The rows of a group lie close to one hidden flat surface of 14 dimensions, which passes through zero. Surfaces can cross.
Some rows, each with its group after it:
[-16   5  -9  16  -4  25 -15  -3  -2 -12 -20  -8  10  18 -22  -7  -4   2
   4 -15   3] : k80
[ -4   5 -11 -23   2  -9  -5   5   8   7 -22 -19 -13  18 -13  -2  19   8
  26  16 -13] : k794
[ -9  14   1  22   4   2  10  25  -6 -16 -39   8  -2 -15  11   8 -14 -26
  12 -11  16] : k794
[-13  -3  33  -1  13 -14  17  -6   8   9  -9 -36 -16 -19  21  -4  -5  13
   3   9   2] : k982
[-10 -28   6   6  -5   6  -2  -3   6 -17   2 -13 -15   3   0  -1   7   2
  13  19 -10] : k466
[ -8   9  23  15  -5  -6 -16   9 -13  -4  10 -18  -3 -22  -1  22 -11   5
  -4  -8 -13] : k280
[ 10  13  -5   1  -4   0  -3  25  -9 -11   8 -22  14  16   2 -22 -22   9
   3  -3  -5] : k80
[ -5  12  -2 -12   5   0   0   6   2  -4 -22 -31  -1  -7  -8   1  12  -7
  19   2 -11] : k982
[  1  17  29   2  14   1  16   3   9  37  -1 -11 -11 -25  -1   5  15   5
 -15   4   5] : k466
[ -8  13  -8 -19  24  -5  10 -17   0   1 -28   8  -2   2   3  -1 -15  -5
 -28  -6  -4] : k794
[  1  -5 -20 -20  -9 -11  10   5 -11  -2   7  11  16   1   2  18 -13  36
 -12   5  17] : k466
[ 26   3   7   0  17  -2  13  13 -11  15 -15   1  23 -23 -17 -14  -8  14
  -5  -7   5] : k982
[ 23   1  12  13   5 -13  -3  15 -17  13  -7  12 -20   0  18 -20 -16 -10
   6  -6  -9] : k80
[-15  11  -6   9  -1  21  -5   0  -5   1  -7  11  -2  27  -7  14  26 -11
  -3   2  16] : k280
[ 18   2 -16   7 -10  -2  -5  18 -17  -9   7   6   1  -3   0  21 -15 -14
  -8   2  11] : k466
[ 18 -13  17  -1   8  11  14   4  -8  10  18  -9   2   0   5  -1   8  20
  -9  25  -7] : k280
[ -7  -7   7  20  -8  -4 -10  20 -17  -5  12 -14   3  15  -9 -11 -20  31
 -10  -5  11] : k794
[-10   1   8  16  11   3  -5  18  -6 -14 -23  12 -16   5  -7  18   5 -18
  -2  13  -5] : k280
[  3 -13  -8  13  -1   8 -11   4 -15 -19  16  10  12  14 -11  15   9 -14
  -3   9  12] : k280
[ 13 -17  -2   1  -2  26   4   1   1 -12  12  12   7   5  -3  -7   4   3
  -6  16 -20] : k794
[ -1 -19  15  15   2   7   7  -5   0 -21  16   4   4  -5  21  -9  -2 -17
  -3   3   1] : k466
[-11  -3 -19  -8 -21   9 -13   2 -14   6 -12  16   0  15 -10 -17  10  21
  16 -22  -2] : k280
[-14  -9  13  12   8   6  18   1  17 -12 -14  -2  -2  -8  12   2   1  -1
   7  12  11] : k80
[ 23   0  -3  21  13   2   6  -6   3  -4  -5  20  12   0   1   3 -31  -6
 -11   0  15] : k280
[  4   5 -11  -6 -18   6  17   7  14  -2  17   0   0  -6  18  25  -6   7
   0  19  15] : k982
[ -1  -5   2   8  -9  12 -21  -7 -17 -16  13  12  15  -2 -11  19   6  -2
   2  -6 -12] : k794
[ -5   4   5  29 -12  24 -10  19  -4 -11 -20 -17   1  -6 -10  10  -3  -5
  24  -7   4] : k466
[ -4  -6   1  -5  -3  -6  -8 -30  -4  -6   8  -8   4   4   9  16  12  -8
  15   0   6] : k80
[ -7   2   0  -4  16 -17  -1  31 -11  -2 -12  -3 -10  16 -17  18   7  10
 -10  25   2] : k466
[  5 -16  -4   3 -17   5  -1   0  -9   5 -14  17   4 -15  -3   0  -8  30
  18 -10   3] : k80
[  3   7   7   7  12   2  18  27   6 -14   8  -2   7  18  16 -16 -12   2
  -8  19   2] : k80
[-20  -4  16   6  -7   4  11  30  12 -12  16 -25  -7 -12   5  -9   4  -1
  -7  10   1] : k794
[-10   4   0   6  12   8  -4 -16   1 -16 -11   7   7  25   7  -6 -10  -8
  -2  -2   0] : k80
[ 36   3 -14   6   1  17  -7  -4 -19  14  -9  15  13   4 -14  -3   0 -11
   6  -9   2] : k280
[ -7  -1  19  20   9  -8   1  29  -3 -11   4 -23  -2  12   3 -20  -2   1
   2   7  10] : k466
[ 11 -18  -5  -7   1  24  11   4   0 -22  -2  -2  20   2   0 -24   9  -2
  15  12 -16] : k982
[ 16  12   1  -2 -11 -14  -9  25  13   7  20 -20  18  -9 -24   3  -3  25
  14   5  -8] : k794
[ -3  -1   4  15   8  20   9 -14  10 -24 -14   4  18 -12  10   4  -6 -22
   6  -3   8] : k794
[  2   3  22  11  19   6   3  15   9  -1  -4  11  12 -10 -18  -1  27  -5
   8  11  -9] : k280
[ 40 -13   1  10 -11  -9   0   2   2   7  21   6   7 -14   8  -2 -14   2
  16   6  -1] : k794
[  8   0   7  26   0  -6  -4   5  15 -14  21  -3  21  -4  -5  15 -16  -3
   3   5  17] : k280
[  3 -21 -17   2   0  -2  -3 -20  12  -3  -9   3 -13  17  -9  -1  -8   0
   0  13   6] : k466
[-22  11  10  -2  -6 -10 -16  -7  -2  -5  12 -24  20  -7 -12  -1   3  12
   4 -26   6] : k982
[  9 -17  -2  10  -9  15  -4  -4 -10 -11 -11   3  -1  -4  -2   5 -19  12
   4   4  -9] : k466
[ 12 -21  -2  13   3 -18 -11   6  -7  -8  22   8  14  -9 -17 -15   5 -22
  -4 -10  13] : k280
[ 11  -7  -2 -14  -8  -2   3  29  -3   3  24  -4 -15  -1   0 -12   3   2
 -10  17 -25] : k80
[ -7  16  -8  -7 -11  18   2  20  10 -17  10   8  20 -11   5  -9  -4 -10
  -2 -14 -13] : k80
[ 15   7   0 -17  15  -4  25   0   8   8 -18 -18  -2 -19  11  11  -8   2
  -2  19   0] : k280
[ -6  12  -9 -12  -4  14  -6 -13   0   6   1 -36   8   5 -17  19  24   3
   7   5   2] : k466
[  7  -7  12  20   0  24   5  -5  -2 -17   8   2  14   1  22 -25   1 -22
  13  -4  -2] : k466
[ -5 -14   8  -6  -1 -11 -27  -2 -18  -7   7  -9   2   4 -17 -19   3   9
   5 -13 -26] : k982
[ 13  -4   4  10  -6  21  15 -11 -12   9 -14   4  -3   0  30 -24   3  -9
  19 -12  13] : k80
[ 14   9  -1   2  24 -11  10  15  -6  -6 -34 -16   7   2 -13  25 -29  20
  -7  22   8] : k280
[-29  -7 -11   3   3  -1  -8 -12 -10 -17   2   3   4  27  -6  -8   5  -4
 -20 -11  20] : k280
[-18 -12 -10  -1 -31   0 -16   7 -22   6  19  -4 -15  22   6 -25   4  19
   3 -21   6] : k80
[ -2 -21  -6   8 -20   9   7  13  -4  -8  17  35 -12  -5  21  -9  -2  -7
  -7  -2   3] : k794
[ 12 -30   1   0   0  -2   9   4 -18  -3  -2 -14   4 -12   3 -25   6   5
  13   2   7] : k982
[  4   6 -23 -24 -12  -7  18  -8  30  22  -6  10  -3 -12   6  -2  10   2
  14   0  14] : k466
[ -4 -12  17   8   5  -1  -4 -17   0 -16   6 -24  16  -8   0   2 -22  24
  -4   1  -9] : k80
[ 20  -7  -8   6  -3   4  -8  -1 -14   1 -15   9 -20  16   4   8 -18   3
   9  13 -16] : k982
[ -6   0   3  -1  16 -15  12 -11  22  12 -16  13  -6  -1  -3   1  -2  -1
  -7   3  16] : k794
[-14   1   4  -3  -8  -2  -4  10   5  11  10  24 -15  -5  -1   0  19  -5
  -6  -6  -7] : k982
[  7 -10  -7  -7 -25  20  -4 -15   3  17   3  -1  -7  -3  -1 -14   7  20
  21  -7 -15] : k466
[  2   7   4 -15   7   2   6  -1  17  -2  -3   2   3 -20  -4  16  22 -15
   7  12 -18] : k794
[  1  -8  14  20  -4  24   5 -17   2 -23   0  -3  16 -13  22   5   7 -14
  27   2   3] : k80
[ -1  17  -7   1 -15  11   3   0  -9  -1  -7 -28  18   2  14 -16 -14   6
  18 -24  16] : k794
[ 13  -2  25  -1  14  -2 -15 -13  -5  -2  -6   8   5 -25 -11  12 -12   5
  -4   1 -43] : k466
[ 12 -23  -2  -1   8 -19 -14 -38 -11  -5   0  -1  -4  27   4  11   2   6
  19  16   6] : k982
[-11   1  -7 -12   4  -7   9  -7   9  13  -8   2 -27  31  12   6   2  12
  -7  20   8] : k982
[-26   7   3 -13  -7  -7  -4   1   1 -11  18 -32  -1  15  19  -9  12  -2
   8  -3  -2] : k80
[ -2 -14 -22  -9 -21 -13   5  22  -6   9   5  17 -38   5  11   3  -5   1
  -8   9   9] : k982
[ 11   2  -1  -4   6  -3  17  12   4  14  -2  13   1 -18  -3  11  18  -9
  -2  11  18] : k280
[  1  12  -3 -21  11  -2  22 -21  12  15  -9   5  -3  -5  21   4 -11   8
 -19   3   6] : k982
[  8  12   1  14 -10  -1   0  -4  22   6  11 -12   2 -12  10  -7  10 -33
  23 -11  16] : k794
[ 20  14   1   1   5 -12  16   7  15   9   1   0  16 -27   0  30 -12   8
  -4   9  18] : k982

New rows. What belongs after each?
[ 21   8  -1   0  -2  -5   1  11   4   4 -13  29  -4 -17   8  -7 -12 -13
  11  -9 -17] : k466
[ 18   2  16   1   8  15  -4 -29  -3   4  12   2  15   6   8   8  -1  12
   1   6 -22] : k982
[-14   4 -10 -10  -9  -4  -6  11 -17   1  -4 -16  -7   4 -14  20  -3  24
  -7   3   4] : k466
[-29  -4  10   8  -1  10  -6   0   4 -27   2 -16   5  23   9  -9  -3  13
   8   2  -7] : k80
[ 18  25  -7  -6  12   7   1 -19  -4   2  10   1  25  14   7   4   3 -19
  -5  -3   2] : k80
[-22  -7   2   5  -7  12   2  -7   6  -2 -21  31   8   2  -7  13  12  28
  19  -5   5] : k80
[ -3  -6  -5   3 -15  13  10   3  14  15  -1  17 -23  20  16 -15  11   1
  10   9   5] : k280
[-17 -15 -23 -28  -7 -26  -1   3  12 -21   8  24  11  -9  -7 -10 -10   8
  -9  -8  -6] : k982
[ -2   8   4  -8  10  11  -3   1 -16   0 -10 -11  14   4 -14   4  12  13
   0  -1  -8] : k280
[ -3  -9 -16  -3  10  13   6 -10  23 -16 -14  10  -4 -10 -15  14   2 -25
 -15  15  -3] : k80
[ -9 -13   3   3   2  16 -13 -22   3 -28  -5  -7  13   8  -7  -1  10  -7
  19   3 -18] : k466
[ -1  19  -3 -17   9 -22   8   4   4  13  -5 -25  -4  14   8   4  18  -8
  12   8  17] : k80
[  5  -8  11  19  -9  21  18  13  32  -6   4   2   5   4  11 -16  15   4
  32  18   3] : k280
[ -6  -4  15  20  13   9   4 -17  25   8  -7  10   6   0 -12  -3  16  -6
   3  -2  16] : k466
[ 10  -2  -1   1   0 -12  -5  19  13  -3   6 -11   0   2 -16 -24 -34  20
 -11   3 -21] : k794
[  1   2   8 -11  -2   9 -14 -25 -10  -5  32 -15  23  -4  -6  12  18   2
  -2  -5 -15] : k466
[ 21   5  -4 -15 -14   2  -9  17 -24  18  18  -7 -23   0   2   5  16  -7
  -1   9 -27] : k466
[-11   1   8   5 -13  -8 -19  16   2 -13  24   5  -1 -11  -6  10   5 -11
   0  -5 -20] : k80
[ -4  -9   5  -1  11 -26  -1  11  -1 -10   4   9 -10  -2   5   2 -14   0
 -15   9  -3] : k466
[  5  -8   6   6   9  -7  21  -6  17  -3   9   0   7  -4  17  -1 -28  17
 -15  13  12] : k280
[ 10 -20  13  16   0   5  -2  10  -6 -14  11  -6 -11  15  10  -5   1  -2
  11  23 -11] : k80
[ 12   4  -7 -24  11 -11  16   3   8 -13 -19   4  18 -14   7   3 -16  13
  11  11 -16] : k466
[  2 -26  -4   3 -17  23  16  -4  -4  -8  -1   3   9  -3  12  -4 -12  36
  10   6  10] : k466
[  1   7  10  22  -4  33  -2  -3 -18   7  -5  -9  -8  17   9  -3   0   0
  -1  -4   2] : k280
[-11  12   5   4 -12  11   0   3   1   8   2   2 -16   4  12   3  -7   4
  -8  -5  -8] : k982
[ 15 -13   6  20  -5  -1  -3  19 -11  21  -1  30 -11  -1  -8 -19  -1  15
   0  -8   6] : k280
[ 29   1 -15  -5 -10   9  -6 -10 -14  11  -8  21  -3   4   9  -8  -1  -6
  23  -7 -14] : k794
[-16 -17  -4   0 -16  -6  16   9 -18  -5  11  12  15 -27  10   4   2  20
  -7 -17  34] : k280
[ 11  -3  13  14   1  19   7   3  -7  15  12 -16   0  -1   2 -18  17  -4
   3  -1   8] : k280
[  7  38  17   4  17  16  14  13   6  16  -4  15   8  -1  11 -12  10 -25
 -12  -9  -7] : k80
[ 16   9   3   5   5  28  16   1   1   7 -12   3  -4  14  12  16  -3   9
   3  24  -4] : k280
[-15   5   8  24   0  -2 -18  11 -15   2 -16  16   6   9 -16  11  -1  18
   7 -18  16] : k794
[ 15  11 -11 -14 -11  -1 -13 -15 -19  15  -4   1  -2  -7   3  16 -12   6
   3 -15 -10] : k982
[ 21  -2  -1   2   3  13   5   5 -27  -6  11   8  10  -1  11   7  -9  -4
 -16   6  -4] : k466
[-19  24  -2 -13  -4  -1 -20   7  16   0   5  20 -24   2  -6  15  14 -32
 -10  -3 -43] : k982
[ -8   7 -16 -15 -20  15  -6 -14 -25   7 -13  23   0 -11  13  10  -5   8
   1 -29  -8] : k280
[ -3   0  -5  -5  -1 -10   6  34   4  15 -11  33 -17 -13 -12  -6  11  -1
 -10  -1   1] : k982
[  5 -14  -9   3 -15 -13 -15  -5 -10  -6  21   8   0  -7  -5   2 -20   6
 -10 -13  -1] : k80
[-14 -15  -1  -1 -28  -3 -11 -16  -2 -21  26 -22   6  -9  21  -9  -5  -3
  20 -14  -3] : k794
[ 21  -5  -7  -7   1 -35  -6 -17  -7  -7  17 -10   5   2  13  21  -2 -13
  17   9  12] : k80
[  9 -15 -15   4 -18  14   7  -4  -7   0  -7  13  -7  20  18 -17 -27  30
   9   1   0] : k280
[  9  16   8  12   2  17  15  16   8  10 -23  13 -13  -6   9   8 -17   8
  -1   7  -9] : k982
[  8 -13   3   6  -6 -19   0   4   2  10  19 -16 -32   9  16 -22  -6 -16
  -1   7   3] : k794
[ -7 -11  -6   6   0   5  -6 -26   3 -18 -23  19   3 -20  -2  17 -33  -1
  -7 -11  -9] : k466
[ -9  -7 -18  -7 -10   8   1 -16   6 -21  11  29  13  -2  13  -1 -17 -10
 -14 -12   2] : k80
[ 27   0   7   6  -1  13  -5 -16 -17  27  -1  -7  -7 -20  -1  -7   1 -14
  -3 -17  -7] : k80
[ 15  -6  -7 -15 -16 -16 -13   7 -14  -5  17 -16   3 -10   0  -7 -23  16
   2  -6 -21] : k80
[ 15  22  17  -4  18 -27  -5  19   1  -4  25   1   7   1   8   3 -18  -4
 -18  11 -25] : k80
[-18   0   1   6  11  -4  -4 -13  12 -17   4 -17  -6  25   4  -5  -3 -17
  -7   7   5] : k982
[-22  -6  -8  12 -18   8  -3   4   9   1   3 -18  -6   8 -13   9  21   9
  14   2  27] : k466
[ 15   4  -8  10   5  -3   1  23  -1   7  -9  -6  -9   7 -16   4  10 -14
   9  13  12] : k80
[  2   3  13  16  -6   8 -18  -3  -6 -14  10   2  26 -10  -4   0  -7   0
  13 -18 -11] : k466
[ 20 -20  11  16   6   2 -20 -17   6 -15   2   1   8  -6 -20  10  -5  -4
  14  14 -25] : k466
[ 23  -2 -15  -3 -14  10   1  -1 -17  29   2  11  -5  -2   0  -1  18  -3
   9  -7  14] : k80
[ 10   6 -10 -26 -15  -3   5   6 -14  16  12   1 -27 -10  25  -5   2 -14
 -10   0 -18] : k466
[ -7  13  17   3  15   2 -13 -18   0   6 -10  -3   0  -3 -11  11   9  -3
  -1  -5 -20] : k80
[-13  -1   2  -1   1 -26   2  -4  15  -7  13   3   9  -5   1  21  -8  17
  -1   5  18] : k982
[-21 -21  10  14  -7  -5 -13   0  -2 -25  -5  -1   6  -1  -4   2 -15  28
  13  -5  -8] : k794
[-20  -6  12  18  -9  22 -16   4  -4  -7  -5  -8  10   5 -25   6  10  30
  11  -5  -7] : k80
[  8   5  16  -9  17  14  13  -9  -8  17 -14  -3   0  -4   3   0  11  13
  -9   7 -11] : k794
[-16   1  -7  -6   7   0  -2   1  20  -5 -20  -5  -4  18 -15 -17  -4   8
   0   2  -7] : k794
[  1  -5  -1   4   2  12  -3  -4 -11 -13  -3  -6  26  21  -7 -12  -6  30
   9  -1   2] : k466
[ 22 -11  -7  -1  -8  19  -2   1 -21 -10   8   8 -12   3   9   7   6 -20
   0  13 -19] : k466
[ 29   7 -16   8   0  35  13   2  -8  15 -19   0  11   5  -5  -9  14 -10
  14  -1  19] : k80
[  9  -3 -15  10 -22   1  -6  25 -19   0   7 -15  -2  -4  -6   1 -21  13
  -1  -8  13] : k982
